The rows come from 6 hidden closed curves, with some noise, and rows from the same curve form a group. Each curve winds through 8 dimensions. The rows are also pushed far along 5 directions, which tell nothing about the answers.
In the rows, 128 means zero.
Known rows, each followed by its group:
[ 54 164 120 135 162 101 117 107 120 125 119 144 124 154 114 155 126  71]  T
[181 108 101 157 177 137 119 130 117 162 168  82  84 136 201 114 187  87]  C
[ 95 149  96 140 126  85 126 126 127 132 154 120 146 174 104 131 107 103]  P
[171  65  96 180 136 140 131 107 141  90 160 112 138  79 131  97 134 151]  P
[105 157  85 181 134 118 129  90 148 107 161 105 119 109 124 117 147 119]  K
[153 127 200  99 103 135 153 134 169 125  99 122 112 119 156 109 150 149]  K
[127 115 126 143 110 131 151 114 129 122  99  93 135 109 102 132 150 193]  B
[123 140 133  92 152 124  92 161  91 157 101 158 117 169 125 124 117  90]  K
[ 77 141  70 151 116 124 113  79 164  85 151 147 145 119  99 105 110 125]  K
[129 126 104 171 130 144 121 131 105 124 147 110 128 142  85 139 104  90]  T
[170  89 113 136 141 148 118 109 164 109 181 121 142  83 157  74 110 142]  T
[192  61 135 136 112 166 129 125 134 103 159 133 126  86 120  88 114 158]  B
[223  97  91 115 151 203 123 159  62 147 149  93 123 103 104 172  72  93]  B
[167 109 104 166 100 126 135 143 108 160 149  82 111 152 182 134 168 152]  P
[101 157 139 116 135 119 120 138 118 142 120 121 133 148 128 114 132 139]  C
[ 22 195 163  79 141  65 117 111 142 107 101 180 159 155  61 130  40  74]  P
[112 117 242  15 129 133 153 152 129 156  67 163 132 146 161 165 115 140]  K
[149 111  78 194 123 143 131 114 139 117 147 114 135  75 152 147 141 145]  V
[135 125 131  48 174 104 104 152  79 149 108 149 120 170  92 130  52  62]  B
[194 118 173 122 141 167 141 154 113 158 106  85  88 108 172 120 207 167]  V
[157 129 136 126 167 123 119 166  80 201 105 137  81 134 173 173 149  85]  C
[ 79 162 143 123 123 106 111 112 160 121 111 157 123 137 100  98 134 125]  T
[ 85 155 146 129 120 101 130  95 169 113 144 124 124 126 155  91 139 138]  P
[108 120 143 113 200  80 142 107 128 135 153 142 121 111 193 143 140  93]  B
[150 124 122  61 155 140 114 131 109 152 154 135 112 147 198 135 113  89]  K
[ 91 121 142 194 107 112 140 114 143 127 130 139 124 115 158 147 192 156]  K
[141 103 158 158  85 151 150 144 148 129 119 112 146 130 137 130 172 187]  K
[ 70 153  75 169 174  98 108  99 130 115 152 136 133 140 130 139 124  63]  T
[190  88 104 171 108 175 151 143  90 151 114  78  90 120 111 165 159 146]  T
[145 110 135 145 147 155 123 139  83 144 105 111  92 145  54 154 143 100]  T
[110 176  82 143 143 136 100 135 107 127 147 116 136 163  73 125 106  84]  C
[143 137 122  96 182 100 119 104 129 147 165 134  91  86 209  98 127 115]  B
[143 114 110 179  74 133 128 141 122 136 138 100 134 154 108 125 140 155]  P
[140 138 132 131 170 150 107 133  84 143 143 128  94 136 150 159 158  72]  C
[174 123 106 136 140 174 131 142 113 147 140  79 118 124 136 120 150 146]  C
[150 103  84 179 108 109 127 130 134 111 180 137 158 111 137 118 101 136]  B
[178  58  68 195 130 145 129 123 119 110 185  76 158 114 151 117 130 148]  V
[ 39 172 168 147 130  81 139 103 147 113  75 153 121 121 102 134 174 147]  B
[132 129 107 139 118 131 123 157  87 158 121  97 126 194  80 156 119  99]  P
[139 130 167 131  99 148 126 179  72 182  50 134  80 160 111 168 160 134]  B
[179  84  71 207 124 146 119 119 123 119 210  95 131 110 125 105 118 117]  T
[114 128 130 148 126  89 129 113 131 105 170 141 132 136 119 116 134 115]  T
[172  97 133 124 147 132 145 141 159 124 148 105 151 114 182 103 122 133]  P
[ 83 144 143 160  81 112 130 109 165 119 146 136 129 158 105  99 159 151]  V
[ 63 158 148 122  82 100 149  94 176 127 118 147 125 136 156 129 166 176]  V
[ 89 139 146 138  86  91 135 124 161 134 137 134 145 149 137  99 144 175]  C
[135 129 117  99 145 126 111 123 143  82 162 170 156 120  81  97  64  82]  P
[ 98 159 104 182 109 110 134 119 168 118 121 125 120 139 133 103 191 144]  P
[110 118 190 131  66 116 140 138 144 111 108 158 144 129 104 106 133 190]  C
[100 142 119 136 138 116 131 130 139 161  95 116 120 137 166 128 153 146]  C
[151 114 131 129  97 153 143 146 148 130 116 124 150 118 100 120  78 144]  V
[ 98 160  88 111 172 112 107 102 135 112 176 139 149 130  85 120  75  74]  C
[ 51 194 106 117 168  70 107 101 129 150 162 146 106 169 146 135 101  37]  T
[156 112 167  47 103 164 147 136 102 125 104 128 131 120  88 137  83 172]  K
[132 125 188 119 101 104 161 139 128 137 124 128 116 132 166 131 170 172]  B
[172 107 138 107 100 140 129 151  92 143 110 137 100 139 146 147 151 143]  P
[150  94 162  58 122 171 129 120 128 130 110 147 124 112 127 140  82 131]  T
[128 109  83 171 126 124 124 129 113 114 127 116 153 123  80 141  89 120]  C
[ 97 179 155  91 177 110 116 127 102 168 121 126  78 176 140 150 163  59]  C
[103 136  18 247 178  87  89  85 150  81 210 120 151  93 151  98 138  73]  V
[ 99 137 176 123  85 158 124 132 134 144  79 138 107 153  64 128 150 154]  T
[154 127 155 103 122 153 131 141 135 103 104 124 145 112  69  97 110 157]  V
[127  89  62 220 120 125 128  92 164  81 199 132 166  78 143 119 127 140]  K
[109 110  48 177 100 138 105  93 151  74 169 149 154 112  83  94 101 136]  K
[193 119  97 144 164 148 127 141  84 134 169 102 114 106 141 154 125  95]  C
[126 125  59 219 156 101  92 119  95 152 175 120  87 134 153 111 186 105]  K
[108 101 131 123 143 101 126 130  96 153 124 152 116 145 142 148 128 124]  V
[155 109  67 179 157  94 125 115 136 100 219 124 154 101 153 102 103 105]  B
[163  79 128 118 105 165 144 114 135 101 137 108 142 121  96 140 101 139]  C
[159 112 123 175 133 146 118 131 112 126 158 101 110 131 154 122 181 123]  V
[178 106 155 155  35 208 145 131 153 118 110 109 104 107 113 113 192 218]  P
[126 101 150 113 129 127 141 154  87 149  94 126 132 165  83 178 116 117]  B
[130  93 112 168 120 150 116 121 134 109 145 137 149 104 151 130 123 140]  T
[ 68 191 135 103 116  78 117 135 123 119 109 175 155 147  67 140  75 109]  V
[165 119 146 103 166 137 142 117 123 139 165 109 100 107 181 113 147 122]  B
[110 136 139 146 124  81 135 134 137 125 113 147 125 124 174 117 158 142]  B
[168  83 140 103 123 144 168  91 152 105 148 120 115  65 182 116 158 198]  P
[180 112 106 137 207 128  97 141  98 131 170 131 115 108 157 122  97  31]  K
[127  99 176  79 121 131 136 127 159 120 122 164 135 122 117  88  84 134]  V
[166  82 138 168 116 166 127 131 127 121 152 101 125 130 115 107 154 138]  V
[ 51 165 118 168  58  78 134  99 176 114 143 146 140 148 142  91 183 205]  K
[ 58 181 145  92 106  65 142  94 179  83 134 178 154 131  67 126  69 105]  C
[ 48 156 188 104 114  77 141 108 145 134  95 146 116 175  97 138 150 126]  C
[130 108  99 106 166 140 122 137 111 130 106 140 141 131 100 156  67  75]  B
[149 139 143 139 105 191 107 178  74 147  84 129 104 183   7 156 126  85]  P
[176  98 154  21 191 141 134 137 120 136 122 136 119 131 180 130  98  85]  P
[126 130  93 182 135 127 110 132 127 144 164 117 141 141  96 139  93  78]  V
[146 113 127  57 117 170 129 121 131 108 133 142 156 121  70 141  47 120]  V
[178 146 116 196 149 155 116 152 107 166 145  78  94 117 157 143 195 107]  V
[118 124 147 106 157 113 115 122 116 129 145 145 125 136 118 114 117 105]  K
[121 130 132  95 144 124 143 116 148 114 118 117 146 127 117 122 122 137]  T
[ 83 120 144 136  86 127 138  98 152  72  98 152 150 115  22 113 104 164]  P
[217 102 146 115 112 149 162 161 102 151  95  99  87 113 189 145 195 172]  T
[ 94 160 153 182  77 146 121 142 144 157  75 108 102 163  77 112 205 172]  T
[155  84 185 103 109 182 157 145 107 153  75 122 104 121 148 188 156 154]  K
[ 81 178 114 135 101  90 130 124 142 138 131 134 124 158 103 112 122 132]  B

New rows. What belongs after each?
[208 105 123 109 145 181 129 138 118 149 148  72  95 130 155 113 143 113]  K
[112 106 125 115 147 111 121 100 129 127 146 156 113 109 179 107 152 147]  K
[ 79 166 130 137 110 103 128 108 131 152 125 129  97 163 122 150 153 107]  K
[103 151 155 102 102 121 115 115 133 125 120 156 107 141 119 120 138 127]  P
[152  70 117 205  55 162 154 124 148 105 148  80 161 124  98 121 148 205]  V
[160  95 114 211  57 174 147 145 152 148 126  83 130 130 103 121 151 183]  V
[137 118 111 151 115 129 128 139 132 138 124 147 136 114  93 136 103 129]  C
[ 95 146 152 110 105 110 127 153  97 154  85 166 119 158  95 160 111 125]  V
[107 149 168 118  74 161 130 133 121 153  77 139  90 139  73 133 137 164]  B
[ 21 161 189 127  72 108 142  96 179 106  77 148 143 153 106 109 174 194]  C
[109 126 105 143 175  67 127 103 141 119 166 124 138 113 194  85 161 141]  V
[137 133 157 103 100 164 125 116 142 122 130 124 108 132 114 110 137 138]  P
[ 81 186  87 140 156  37 110 118 132 149 156 133 116 157 176 102 136 100]  B
[115 147 158  94 148 109 125 131 133 114 111 141 139 124 100 100 120 135]  V
[183 102 146 103 162 139 150 138  78 176 115 104  65 119 195 175 160 109]  T
[102 147 119 123 120  91 122 105 156  90 137 170 130 126 111 104 134 117]  T
[141 133 148  69 127 148 129 117 153 107 134 119 138 134  76  97  80 116]  K
[182 115 155  71 125 163 147 142 117 141 125 108 123 111 159 144 133 162]  V
[129 157  86 190 188 118 107 155 101 182 119  88 104 144 162 149 151  59]  V
[146 130  97 153 114 121  95 142 132 103 152 158 150 121 107  96 100 113]  T
[176 132 113  84 163 176 109 153 110 151 114 104 118 136 124 129  81  76]  T
[121 130 120 151 119 127 132 137 167 104 126 132 168 119  99 108  95 125]  P
[129 105 110 168  85 144 136 163  89 147  77  96 140 185  40 172 138 150]  B
[ 86 135 103 149 114 121 124 106 130 123 132 144 136 138  85 163 100 100]  K
[ 95 132 151 146  90 142 126 117 151 128 131 136 127 139 169 122 158 153]  T
[ 72 169 142 101 137 107 130 120 158 128  93 146 129 156 106 127 133 108]  P
[142 119 165 110  89 129 139 133 133 120 147 155 136 107 187 139 134 163]  C
[ 91 130 108 118 173  78 113  94 134 110 154 179 124 102 175 122 121 100]  V
[148 113 167 153 120 172 134 143 104 138  85  98  91 131 141 152 203 143]  V
[130 117 146 145 123 119 145 148 107 146  94 125 124 121 162 164 168 160]  T
[166 128  80 141 116 138 108 143 117 132 160 123 130 153 119 120 120 105]  T
[139 128 170  94 181 126 130 140 115 136  96 125 115 120 131 124 134 107]  T
[ 78 147 100 241  84 105 130 120 132 123 136  92 146 154  98 147 180 150]  V
[ 89 153 164 164 128  91 128 125 146 156 129 123 111 139 163 105 195 155]  T
[188  43 149 108 173 144 146 116 142 119 152 119 144  59 178 104  94 151]  V
[109 138 185 139  60 151 168 138 133 161  58  97 108 142  99 163 205 225]  V
[127 163  95 117 187  80  98 147  77 158 151 161 112 131 184 156 110  58]  V
[112 190 107 121 146 102 114 148  87 165 114 115 103 160 126 149 128  91]  B
[104 171 143 108 130 143 119 140 127 163 104 132 116 143 130 154 115 100]  P
[154 131 116 137 123 175 113 130 124 129 139 141 112 111 103 133 131 113]  P
[158 117 135  90  83 154 145 139 144 120 111 118 143 137 106 125 120 167]  T
[ 66 159 192  51 166 112 135 124 130 115  73 155 142 141  86 142  81  97]  T
[ 90 124 190  87 158 104 119 137 121 154  99 177 113 148 105 124  94  89]  V
[ 47 150 155 145 106  98 128  98 170 111 110 139 137 140 144 105 173 166]  C
[137 102 121 129 108 146 140 109 129 106 165 133 142 107 145 145 118 147]  K
[164 132 168  80  93 134 131 161 118 149 103 141 110 145 163 129 147 152]  T
[ 76 164 125  95 148  72 142  80 152 117 166 157 120 112 162 124 133 130]  P
[125 133 150 208  42 162 155 127 157 100 109  88 145 114  75 143 179 206]  V
[136 128 111 192 140 156 114 157 107 172 116  86 120 140 182 145 182 132]  T
[ 64 136 178  75 175  81 132 111 141 108 103 155 168 121  77 127  55 106]  V
[115 136  99 202  93  84 139 112 164  87 168 119 157 119 114  84 156 171]  B
[186 113 154 117  94 169 161 137 112 117 129  99 121 113  94 152 136 162]  C
[140 112  97 137 152 166 117 144  79 177  93  97 100 152 112 167 149 117]  K
[139 137 108 114 150 170 117 132 119 129 107 109 128 127 124 157 125  98]  B
[120 170  97 191 179  77 110 116 134 136 186 119 125  98 201 135 156  77]  V
[185 104 130  86 167 171 113 149 102 120 146 116 145 130  82 124  62  79]  K
[ 77 139 106 166 169  85  92 127 125 126 130 173 139 135 127 125 124  72]  K
[158  92 160  85 123 175 138 154 145 105  94 145 167 114  63 128  58 125]  P
[121 148 126 131 176  86 116 115 135 135 171 124 119 125 175 101 144  97]  K
[128 125 160 108 118 127 147  93 199  86 149 137 149  76 126  75 129 180]  V
[143 110 181 101 126 135 136 119 157 142 128 130 105 101 192  95 166 166]  T
[ 90 163 150  98 103 107 136 137 150 113  96 154 168 131  67 124  57 138]  V
[113 123 191  95 104 129 122 153 127 128  69 164 128 149  92 109 130 151]  K
[118 128  97 133  90 140 128 133 137 109 108 115 167 151  76 141 102 148]  B
[205  90 107 118 115 198 137 145 107 134 130  84 136 111 100 145 111 154]  V
[158 121 180  61 109 182 151 137 138 147 100 102 106 132 159 129 119 148]  T
[143 126 168  70 169 132 137 132 103 152 110 116  96 151 124 143 139  97]  T
[116 138  93 172 165 108 103 125 151 131 166 113 152 118 158  91 127 111]  T
[159 124 140  57 185 137 125 127  86 167 150 116  80 153 159 155  98  43]  T
[139 126 173 115 130 120 111 148 113 145 121 162 100 128 197 124 172 122]  T
[ 94 168  81 175 146 102 103 130 117 136 155 114 142 149 121 106 136 114]  C
[142 132 148  86 146 128 130 123 112 123 117 105 119 127 107 111 124 139]  B
[130 102 184  42 169 129 135 117 117 140 107 155 101 111 168 130 135 132]  V
[ 99 130  99 143 134 134 108 134 123 120 116 118 160 146  64 102  89 130]  C
[150 107 133 139 106 146 144 152 131 136 120  93 141 164 102 128 130 141]  P
[103 142 216  76 122 112 154 155  91 166  45 141 106 143 123 172 138 155]  C
[116 149 139 140 119 119 133 151 135 160 102 125 127 140 128 136 114 122]  V
[125 137 118  81 134 114 143 108 121 128 151 127 118 133 139 142 115 128]  P
[177 109 179  90 112 176 140 177 113 171  67 101 112 154 122 157 130 126]  K
[102 157 130 146 121 126 137 127 135 152 119 105 118 138 125 121 171 167]  C
[136  97  84 169 182 132 109 120 127  94 156 103 172 110  79 112  68  79]  V
[156 123 120  87 113 111 134 133 149 118 143 148 151 105 174 112  96 151]  T
[110 119 188  84 121 117 134 112 145 132 136 153 124 119 137 111 110 141]  T
[133 122 126 161  89 139 142 123 126 128 138 118 121 124 172 168 171 150]  C
[ 73 171  92 143 106 104 127 104 139 112 126 136 136 151  32 137  72  95]  T
[142 144  95 156 139 105 131 108 133 100 181 124 126 111 117 133 121  89]  C
[112 129 125 124 127 131  98 138 134 140 139 159 143 141 115 104 101 117]  C
[115 130  89 156 122 162  98 116 131  87 162 158 168 103  49 123  78 113]  C
[109 145 145 131 124 119 130 144 118 134  93 117 126 157 104 111 157 146]  V
[160 125 133  96 154 139 133 130 103 112 152 138 134  98 111 148  85 104]  C
[103 150  51 197 111  75 117 123 138 123 143 101 148 156 114 100 145 145]  B
[ 87 114 134 126 138  65 135  91 166  98 183 150 173 109 168 111  90 132]  V
[136  99  89 149 177  90 115 119 101 154 168 149 101 107 229 133 160 112]  V
[ 95 124 204 122 149 114 140 129 122 139  88 118 117 140 134 137 163 131]  V
[197  99   9 181 177 111  96 128 116 122 211 101 149  88 158  78  83 107]  K
[100 149 130 165 107 131 112 126 111 108 120 134 127 148  79 141 158 119]  V
[169 136  97 124 146 129 132 124 122 122 171 116 131  83 169 122 100 129]  B
